The rows are grouped in 4 ways, from coarse to fine. Each group lies inside one group of the grouping before and may be the whole of it. The rows also spread widely along 14 directions, which tell nothing about the answers.
In the rows, zero is written as 128.
Some rows, each with its group in each grouping after it:
[158 128 176 159 116 103  80 109 129 105 112 159 158 125 181 195 159 106
 125 119  86  65 130 132  92 167 104  45  99 106  71 139] -> q599 q844 q464 q205
[179  81 156 101 142 174 118 126 129  90 193 117 118 167 112  95  86  84
 111 140 122 161  98  96 178 146 146 143  72 148 136 141] -> q599 q844 q573 q227
[ 50 129 140 105 166 138 128 121 128 153 122 144 142 122 129 135 127 136
 102 100 109 162  81 146 195 127 101 167 133 113 127 133] -> q221 q773 q945 q564
[107 173 184 153 151 130  87 109 113 110 147 145 131 139 147 137 104 107
  99 175 151 145 124  89  93 185 101 109 173 125  71  76] -> q221 q773 q536 q243
[172 103 110 119  81 108 162  85 129 125 162 127 136 139 140 145 117 119
 143  92 110 108 119 131 131 122 113  57 128 102 134 139] -> q147 q961 q31 q127
[200  95 149 183 183 157 101 156 131  93 160 118  82 118 152 130 140 116
 128  99 112  96  69 129 132  94 149 112 150 158 137 112] -> q599 q681 q57 q387
[178  95 113 130 117 115 108 114 136 126 160 137 122 131 147 143 115 101
 130 115 104 115 127  92 142 151 147  77 142 129  76 142] -> q599 q651 q421 q377
[200 149 104 140 159  68  91 112 119 147 114 131  85 133 159 131 162 211
  83 153 131 104 143 144  80  57 143 101 166 157 136  95] -> q147 q22 q562 q231
[ 75 143  59 142 117  94 146 108 123 195  91 141  91 121 114 177 131 157
 116 107 132 136 139 125 121 108 144 151 156 116 136 136] -> q147 q961 q180 q639
[129 154 148 149 109  86 109 123 115 124  93 139 141 150 119 167 165 158
 112 139 116  88 165 163  68 121 102 117  84 119 149 129] -> q147 q22 q84 q778
[101 101 161 134 178 146 123 121 128 125 142 138 149 120 150 147 119  85
 122  74 125 143  83 119 180 163 101 147 161 128 101 157] -> q221 q475 q293 q495
[107 178 148 102 162 129 113  99  88 140 147 179 132 101 144 159 120 114
  51 146 126 138 125 132 117 150  99 108 110 105  83 115] -> q599 q844 q573 q583
[192 154 140 146 138 130 124 144 109 109 202 146 100 118  97 143 103  82
  87 115 129 108 135 121 115 114 138  94  79 127 179 108] -> q221 q773 q945 q954
[199 125 192 148 136  85  82 155 107 114 137 151 139 174 109 131 167 144
 101 128 103 106 129 136  85 130  92 143  99 169 148 165] -> q599 q651 q538 q824
[146 187 157  83 125 113 148  61  86 153 203 181 147 143 135 125 104 134
  39 155 133 153 114 139 120 111  51 108 106  93 138 102] -> q147 q586 q164 q971
[100 148 159 115 172 112  99 144  88 118  93 151 118 121 132 125 155 168
 113 139 125 145  83 144  88 161 103 127 184 142  69 131] -> q599 q651 q538 q298
[102 100 118 127  54 137 138 126 131 126  87 118 116 189  77 144 114 113
 193 129 130 152  78  89  96 213 145 125 101 110 127 188] -> q147 q961 q319 q169
[104 141 183  90 143 116 136  86 106 124 148 149 179 154 132 123 138 152
  82 126 118 148  91 169 154 116  55 134  92 115 171 132] -> q147 q837 q777 q182
[143  73 118 119 153 127 122 129 141 113  79  99 126 164 119 143 145 113
 129  78 136 141 119 114 144 144 175 173  84 179 178 239] -> q147 q961 q180 q70
[129 104  87 157 183 126 124 121 151 125 148  99  97  96 147 163 112 117
 105  87 129 103 155 138 174  59 184 135 128 152 184 104] -> q147 q586 q164 q405
[105 111  93 136 151 147 163 130 116 114 160 112 112  97  90 169  86  61
 120  67 150 132 136 116 158 130 164 133 107 133 181 151] -> q147 q961 q319 q391
[107 114 168 120  71 151 148  78 144 148 118 128 156 205 116 129 146 147
 124 139  96 140  73 162 146 142  66 157  34  92 169 163] -> q599 q651 q421 q698
[ 91 130 171 110 162 147 126 127  96  84 156 144 157 117 111 138  96  76
 119 113 146 153  93 112 137 191 109 112 133 126 113 141] -> q147 q837 q777 q527
[153 110 157 190  95 147 120 156 134 121 125 155 112 143 131 156 159 136
 164 124  79  74  84 150  84 133  85 126 111  80  80 118] -> q147 q22 q363 q176
[186 107 132 183 216  99  72 151 142 123 130 129  94 102 184 147 156 132
 117  79 115  93  97 108 146  83 156 108 214 179 123 125] -> q221 q773 q536 q271
[152  95  91 162 115 142 153  76 173 143 162  88  97 121 182 140 119 152
 126 120 112  93 134 159 169  49 139  97 141  93 135  49] -> q221 q475 q130 q854
[147 142 190 131 107 122 165 124  90  81 212 144 154 135 102 122 118 117
 149  94 102 105  54 180 130 112  44  67 119  91 198  82] -> q147 q586 q164 q405
[ 62 136 133 133 120 125 158 108 116 123 113 137 149 118 124 175 117 105
 132 101 135 128 129 141 112 166  98 129 140 101 112 147] -> q147 q586 q164 q971
[ 73 106 154  98 114 128 105  93 139 129 124 156 192 131 157 170 125 103
 109 118  75 122 163 135 180 162 105 117  65  84  58 135] -> q147 q961 q180 q639
[146 130 179 128  78 105  96 112 118 125 145 158 159 179 119 138 131 123
 135 155  95 125 112 109 104 188  82  93 106 110  87 134] -> q599 q651 q421 q377
[129 137 122  76 148 144 145 141  82  94 136 114  84 145  72  87 105 158
 117 147 161 181  73 136 107 137 150 135 126 146 161 126] -> q147 q961 q319 q391
[140 162 156 166 129 173 128 143 108 104 100 177 109  96 148 188 151  71
 116 109 120  85  83 138  40 201 110  80  90  72  50 172] -> q221 q773 q945 q954
[132 122 197 159 161 118  83 138 144 109  87 118 136 175 143 131 176 168
 123 131 112 115  90 156 114 118 101 158 115 158 163 137] -> q221 q773 q945 q564
[103  95 169  97 120 146 144 126 121 113  71 122 156 179 112 118 178 165
 117 115 102 140  96 192 124 144  83 194  51 129 139 210] -> q599 q651 q538 q298
[131  98  99 144 151 127 123 111 146 137 133 129 111 105 165 153 127 130
 129  98 109 108  97 128 162  99 149 100 153 115 117 119] -> q147 q837 q777 q182
[128 136 210 102 170 134 109 113  94  89 129 163 177 144 143 131 143 110
  88 124 134 143  82 136 108 182  68 127 112 134 104 181] -> q147 q837 q777 q182
[117 126 123 135 145 156 192  76 101 108 145 110 119 112 148 139 108  91
 118  95 178 149  81 130  99 165  92 107 194 128 110 158] -> q599 q651 q538 q298
[121 131 152 148 151 129 111 133 122 133 140 146 123 122 138 149 133 119
 119 111 118 121 100 128 135 140 112 124 144 114 108 118] -> q221 q475 q130 q854
[131 149 190 169  95  62 122  99 117 121 164 145 192 156 126 182 145 122
 114 106 102  80 183 157 106 111  46 103 107 123 176  98] -> q147 q961 q180 q639
[154 119 165 145 114 138 168  57 124 116 159 123 160 158 166 144 123  97
 103 116 150 126 115 131  97 160  52 115 156 126 100 160] -> q599 q651 q421 q698
[ 90 136 103 121  75  92 139 107 127 154 128 141 133 126 126 157 113 146
 140 134 106 122 161 138 122 149 108  91 158  75  67  81] -> q221 q475 q293 q495
[175 116 206 107 138 101 101 135 108  62 170 124 169 173 108 100 129 144
 106 150 120 125 143 153 116 125  91 121  94 159 163 111] -> q147 q837 q777 q182
[113 108 163  94 119 135  91 122 124 116 153 175 182 125 134 155 114  82
 115 118  71 122 130 113 179 181 109  99  56  80  56 146] -> q147 q22 q562 q231

New rows. What belongs after each?
[129 127 176 115 158 141 104 167  84  63 155 146 133 117 107 115 115 110
 139 132 120 130  95 128 108 175 111  99 146 121  74 107] -> q147 q22 q84 q778
[169 138 146 140 130 147 125 126 100  87 171 152 116 108 137 153 101  82
 108 137 135 107 139 113  70 165 120  77 135 106  51 104] -> q147 q961 q319 q391
[117 109 133 114 150 104 101 146 125 102 148 126 144 109 119 150 116 127
 115 106  95 109 183 145 166 105 151 111 104 135 128  96] -> q147 q961 q31 q127
[143 139 153 154 168 107 124 144 103  87 119 108 104 140 108 136 139 143
 136 109 159 122  92 145  81 121 132 123 158 173 204 135] -> q147 q586 q164 q405
[ 75 182 161 101 146 128 130  86  88 111  99 149 150 115 140 165 136 126
  80 146 145 138 117 158  86 176  95  91 100 106 115 131] -> q599 q844 q573 q583
[ 94  89  80 110 162 138 151 138 125 105 118 100 106 101 109 136  98 112
 137  92 153 152 122 121 156 139 182 138 158 146 132 155] -> q147 q837 q777 q182
[ 87 143 157 131 123  92  55 128 122 188 123 177 135 172 121 134 129 161
 112 165  90 164  95  76 153 161 102 157 164 135  75 109] -> q599 q681 q57 q387
[148 155 160  45 136 116 145  92  77  94 182 132 141 141 123  70 115 186
  76 165 127 169  95 174 136 107  78  79 139 125 127  69] -> q599 q681 q57 q387
[136 106 129 173 180 130 136 111 139 115 105 110 129 106 171 173 161 131
 113  71 127  85 124 169 130  83 121 135 131 140 156 152] -> q147 q22 q562 q231
[ 90 125 162 103 186 124  81 120 115 125 110 155 148 125 163 137 138 145
  95 132 110 149 114 123 151 148 115 142 153 136  56 125] -> q147 q961 q180 q639
[141  71 141 137  87 143 118 115 154 104 137 128 160 155 132 158 116  75
 171 103  96 109 109  94 155 188 133  93  79 101  96 174] -> q147 q22 q363 q176
[178 121 118 150  98  78  98 161 120 170 152 168  88 143 115 125 154 187
 153 124  59  99  75 134 122  94 104  95 180 113  98  91] -> q599 q651 q421 q698
[161 153 167 163 117 125  91 111 113 125 150 159 118 142 150 148 131 121
 109 167 113 106 114 110  69 160  98  85 135 110  66  94] -> q599 q651 q538 q298
[ 56 149 106  94 163 110 146 120  95 141 119 152 132  98 114 157 104 121
  93 107 150 163 141 124 127 158 120 151 177 126  91 151] -> q147 q586 q164 q971
[132 148 127 188 172 126 119 120 121 112 116 124 101  87 171 179 138 125
  94 131 147  84 173 148  57 123 123 112 188 137  59  92] -> q599 q651 q421 q698
[136 118 148 123 138 156 129  94 131 100 138 118 126 150 140 136 110 100
 128 123 140 140  72 112 133 157 139 102  97 123 156 152] -> q147 q586 q164 q971
[162 113  77 146 188 126 106 125 136 151 139 131  70  91 169 142 121 143
  80 126 128 119 154 114 131  86 169 136 196 153  55 105] -> q599 q651 q421 q698
[137 162 171  43 203  90  88 186  47  85 151 178 132  97  91  97 137 168
  61 143 110 155 134 167 119 134 112 123 138 157  85 112] -> q599 q844 q573 q583
[154 100 141 132 150 152 138 107 123 115 139 104  91 167 136  99 120 156
 124 138 150 158  60 123 127 121 114 156 168 158 136 134] -> q599 q844 q464 q205
[177 105 174 120 186 123 114 135 110  95 136 148 144 117 173 129 149 117
 101  92 124 118 117 143 116 149  91 124 179 145  51 162] -> q221 q475 q293 q495
[114 108 133 129 128 195 145 101 137 131 143 132 102 138 147 131 113 114
 111 142 111 141  76 138 153 131 117 148  85  91  98 118] -> q599 q844 q573 q227
[ 94 118 166  87 122 164 139  98 117  82 120 116 152 151 127 125 116 119
 118 151 129 152 108 149 132 179 113 119  72 110 108 137] -> q599 q844 q573 q583
[ 81 130 212 149 158 164 110 150 108  87 182 142 160 132  99 138 103  79
 116 128 109 133 112 139 152 168  76 158 102 121 116  94] -> q599 q651 q421 q698
[106  92 102 154 113 145  74 147 172 156 143 135  91 148 115 149  98 124
 144 150  75 120 135  92 189 110 190 159  77 105 113  81] -> q147 q586 q164 q405
[153 134 122 135 115  95  79 197 103 136 133 170  81 148  64 134 122 139
 142 144 103 127 118  94  91 152 161 140 127 137 111 131] -> q147 q586 q164 q405
[104 121 156 110 173  99 101 121 117 140 102 162 172 119 156 157 167 151
  87  94  91 117 132 161 156 116  85 151 116 127  99 166] -> q147 q22 q562 q231
[160 123 194 111 139 129 111 135  93  97 194 161 149 162  93 107 105  91
 130 116 122 154  38  96 144 175  88 103 123 136 157 149] -> q147 q837 q777 q527
[ 97  90 135  99 165 139  75 160 134 125  75 127 111 155 114 126 137 146
 125 140 107 162 107 110 159 163 176 183 100 161  97 174] -> q599 q844 q573 q227
[110  70 119  86 166 161 160  71 148 103 112  97 149 125 188 115 127 144
 110 103 134 147  96 160 179 113 122 135 142 126  98 159] -> q147 q837 q777 q182
[ 86 133 132 104  54 167 202  93 103 105 143 127 143 140  96 137 104 106
 141 128 126 143  97 163 109 180  79  96  84  62 111 129] -> q599 q681 q57 q387
[167 143 149 161 131  84 120 141  98 112 136 116  89 160 108 119 138 189
 126 157 148 122 127 142  56 107  98 134 200 170 142  86] -> q599 q844 q464 q205
[177 158 155 100 164  42  85 160  77 104 165 149 132 139  78 115 130 163
  89 132 132 135 141 130 109 105 129  97 142 184 203 113] -> q147 q837 q777 q182
[116  97 171 161 142 148 129  77 149 137  63 122 160 170 177 173 177 107
 115  89 131 122  77 133 114 173  89 165  97 143 129 245] -> q599 q651 q538 q824
[ 96 202 109 155  88 101 144  95  92 206 162 210 120 104 117 202 111 106
  77 124 112 111 146 117  86 137  72 103 125  58  92 102] -> q147 q961 q31 q127
[139 114 150 142 138 131 148 117 109  65 132 104 141 111 140 150 128  98
 136 102 143 105 135 151  85 164 115  79 150 136 106 139] -> q599 q651 q538 q298
[103 179 153 142 197 111 116 156  73 116 115 171 121  68 129 175 155 123
  82  97 127 106 115 170  77 143  94 110 164 130  93 133] -> q599 q651 q421 q698
[149 105 157 136 180 119 130  82 128  95 162 122 165 105 184 151 130 100
 114  70 127 105  84 140 167 110 101  65 161 140 154 133] -> q147 q837 q777 q527
[ 89 105 145  92  86 129 152 124 113 129 160 143 155 154  90 125 103 113
 145 116  97 159  97 129 172 167  85 133 113 101 116 137] -> q599 q844 q573 q227
[126  86 103 125  93  79 108 124 138 158 133 150 135 139 139 149 117 134
 175  97  85 126 117  81 155 157 129  86 210 119  51 139] -> q147 q961 q31 q127
[168  75 100 115  79 145 140  87 170 111 128  77  97 193 138  99 107 169
 146 173 127 137 134 124 129 106 165 132 101 124 130 109] -> q147 q586 q164 q971
[ 99 128 107 156  87  93 153  52 151 161 127 103 141 153 152 168 129 153
 138 106 118 112 124 145 148  89 105  94 130 105 196  97] -> q147 q961 q180 q70
[174 154 187 191  74  89 101  49 142 135 175 132 159 184 174 163 128 128
 118 172 119  87 142 111  79 137  57  54 141 114 125  64] -> q599 q651 q421 q377
[167 120 148 136 203  94  92 166  95 124 177 165 112  91 144 134 134 128
 103  89 101 118  99 124 151 100 109 114 214 164  95 109] -> q599 q844 q573 q227
[ 51 148 128 168 110  89 134  41 151 190  95 128 164 160 160 192 134 142
 106 122 143 131 130 122 133 125  82 142 145 117 173 134] -> q147 q837 q777 q182
[159 136 146 110  75 102 109 162  96 130 181 156  98 181  58  89 100 170
 146 178 101 152 109 106 101 141 109 121 141 116 109  71] -> q147 q961 q31 q127
[124 112 122 144 147 153  90 140 138 162 117 168  95 126 152 157 132 118
 101 141  92 126 117 104 136 142 140 163 118 113  36 139] -> q599 q844 q573 q227
[ 86 161 104 131 175  98 114  81 118 161  78 127 115 119 147 180 143 141
  90 102 156 141 107 123 127 120 158 115 129 151 191 158] -> q147 q961 q180 q639
[117 144 127 190  75  97 154  70 141 155 114 107 129 173 124 183 119 104
 150 113 170 121 128 102  80 171 103 107 155 123 181 144] -> q221 q475 q293 q495
[ 84 122 122 132 121 170 136 100 138 108  92 101 112 137 132 142 125 142
 141 146 131 131  92 152 124 142 147 117  78  92 135 112] -> q147 q22 q562 q231
[117 181 169 125 142 135 119 127  82  92 142 153 133 118 111 146 127 127
  78 162 136 111 152 165  68 140  93 110  77  99 114  87] -> q147 q22 q84 q778
[169  72 130 104 122 100 140 116 142  96 207 103 151 135 137 101  94 115
 156  81 103 133 114 117 204 112 118  70 188 140 133 102] -> q221 q773 q945 q954
[128 100 152 170 136 161 157  85 138  63 150  99 148 116 171 170  98  50
 160  87 157 102 108 115 109 180 119  70 158 119 110 139] -> q147 q586 q164 q405
[164 139 172  94 144  85  86 134  97  89 113 128 137 167 122 108 147 186
  96 169 132 135 154 147  70 130 115 122 130 166 112 116] -> q147 q961 q319 q169
[142  77 114 130 107 140 119 111 169 135 143  97 101 181 125 107 116 165
 150 141  97 133  95 130 183  80 157 150  91 125 176 101] -> q147 q586 q164 q405
[129 133 138  83  75 106 152  43 123 117 157 113 165 171 137 125  98 142
 114 152 136 147 141 130 129 143  99  63 106 106 146 105] -> q147 q961 q31 q127
[101 123 120  99  75  91 149 119 114  94 113 104 134 158  90 125 111 158
 176 138 136 140 125 140  97 163 130  83 148 120 143 116] -> q147 q586 q164 q405
[154 129 126 164 172 160 130 144 134 101 179 101  72 115 122 119 102 124
 103 129 142 121 123 142 135  76 154 137 135 141 165  59] -> q221 q773 q945 q954
[168  98 182 139 196 125  86 178 113  68 116 117 124 135 123 127 162 139
 125  93 112 104 100 159 120 108 138 144 110 178 163 151] -> q147 q961 q319 q169
[140  98  73  91  64 100 152 142 127 122 129 115 110 137  88 122 122 173
 131 147  93 117 204 169 117 109 149 121  98 106  85 107] -> q599 q651 q421 q377
[111 140  92  93 101 135 137  94 118 155 124 141  97 137 125 136 110 160
  85 172 121 146 145 138 121 126 133 130  94  95  82 107] -> q599 q844 q464 q205
[206 140 132 122 106  68 106 109 105 124 149 162 134 132 150 154 139 138
 108 127 111  94 148 117  70 132 110  44 154 125  79 124] -> q147 q961 q319 q391
[112 177  63 123 165 142 163 108  87 164 164 153  66  69 123 147 102 134
  62 126 152 135 122 146 121  78 134 122 146  93 125  80] -> q147 q22 q84 q778
[100 130  84 101  59 112 151  58 137 144 156 130 144 139 124 164  70  88
 132 136 133 141 155  89 143 173 146  61 105  82 116 120] -> q147 q586 q164 q405
[110 122 107 138  90 119 123 100 139 192 121 163 124 153 125 168 133 117
 118 115  95 132 102 104 148 152 114 139 100 100 108 173] -> q599 q651 q421 q377
[162 167 188  88  93  72 104 150  63  97 177 170 155 164  53 122 119 125
 125 135 110 136 101 125  91 170  89  64  82 124 179 125] -> q147 q961 q319 q169
[120  98 110 168  78 168 213 106 144 122 139 101 104 148 113 149 123 123
 158  94 127 106  97 176 111 100  94 155 103  83 175 136] -> q147 q586 q164 q971
[193 136 144 139 127 107  97 155 117 142 153 167  92 146 122 115 149 152
 116 128  89 115  77 123 119 108 113 111 136 119 124 118] -> q221 q773 q536 q243
[164 104 105 137 139 142 143  70 149 114 131 111 129 106 195 159 134 126
 103 109 119  88 140 156 133  94 134  76 107 100 103 122] -> q147 q22 q562 q231
[112  91 136 144 101 137 135 135 138  98 139 104 140 139  99 154 117  90
 165  86 101 114 106 133 168 147 145  99  77 122 180 140] -> q599 q681 q57 q387
[181 116 157 121 146 181 128 130 117  61 122 121 102 140 143 113 123  90
 124 136 153 137  79 111  81 193 145  98 111 128  78 174] -> q221 q773 q536 q271
[175 139 128 171 153  92  99 123 120 125 117 143 109 109 167 172 151 129
 109 119 128  85 145 122  63 136 127  78 189 147  69 129] -> q599 q651 q421 q698
[ 84 109 117 141 127 124  79 121 168 159  88 118 110 165 141 138 121 155
 132 158 114 150 134  90 151 147 163 164 146 136  83 115] -> q221 q773 q945 q954
[165 151 153 131 181 164 140 126  85 109 186 147  88 120 123 113 111 122
  76 133 151 144  74 136 103 106 101 141 143 132 129 101] -> q147 q961 q319 q391
[ 65 131 158 131 193 132 103  72 135 152  92 134 155 132 187 164 147 143
  84 109 130 142  91 133 160 121  98 158 149 138 118 142] -> q147 q961 q319 q391
[153  98 149 110 166 115  91 161 105 105 161 150 127 128 109 128 107  85
 128 100 116 149  99  77 159 178 147 121 158 166  99 166] -> q599 q844 q573 q583
[114  97 122 113 116 144 154  93 130  95 131 105 144 132 142 132 107 121
 138 125 135 135 133 136 132 154 118 107 135 108  85 126] -> q147 q22 q562 q231
[ 82 147 147 122 135 120 155  98 100 132 176 167 170  99 131 165 105  93
  88 100 121 127 132 147 147 135  64 114 133  89 114 114] -> q147 q837 q777 q182
[147  94  97  99  97  77  83 151 125 140 148 140 126 161  72 128  91 114
 148 130 111 158 152  50 161 174 180 118 127 151 115 157] -> q147 q22 q562 q231
[ 65 128 105  76 130 104 145  40 135 164  78 136 170 123 194 159 151 173
  87 112 106 140 134 167 161 115  97 109 127  93  85 144] -> q147 q961 q180 q70
[101 134 134 130 163 124 117 106 123 137  88 112 112 152 129 146 137 143
 102 131 154 156 104 124 122 137 140 160 126 166 171 160] -> q599 q844 q573 q227
[178 157 188 168 164 159 146  99  99  77 177 127 115 125 163 132 137 130
  86 140 146  96 105 180  66  91  69 103 127 119 138  65] -> q147 q961 q180 q639
[123 164 172 107 178 135 176  96  80  61 170  96 146 106 118 127 110 106
  84 105 193 142 121 180 109 131  95  91 129 141 207 108] -> q221 q475 q130 q854
[114 158 118 132 100 129 140 108 122 126  73 124  99 151 130 140 143 160
 125 158 145 133 109 141  59 159 125 110 127 105 106 137] -> q221 q773 q536 q271
[125  79 110 112 111 124 110 112 141  96 168 133 163  99 148 171  77  42
 152  87  95 114 167  74 182 190 169  48 124 103  48 133] -> q147 q961 q180 q70
[163 127 174 131 140 153  86 122 132 108 158 148 130 142 142 143 118  89
 101 140 107 115 114 118 140 156 136 101  56 105 110 116] -> q221 q475 q293 q495
[179 141 171 155 123 116 116 129 107 129 176 148 117 163 110 123 131 138
  89 153 120 121 133 134  89 115  80 152 120 139 127 108] -> q599 q651 q538 q824
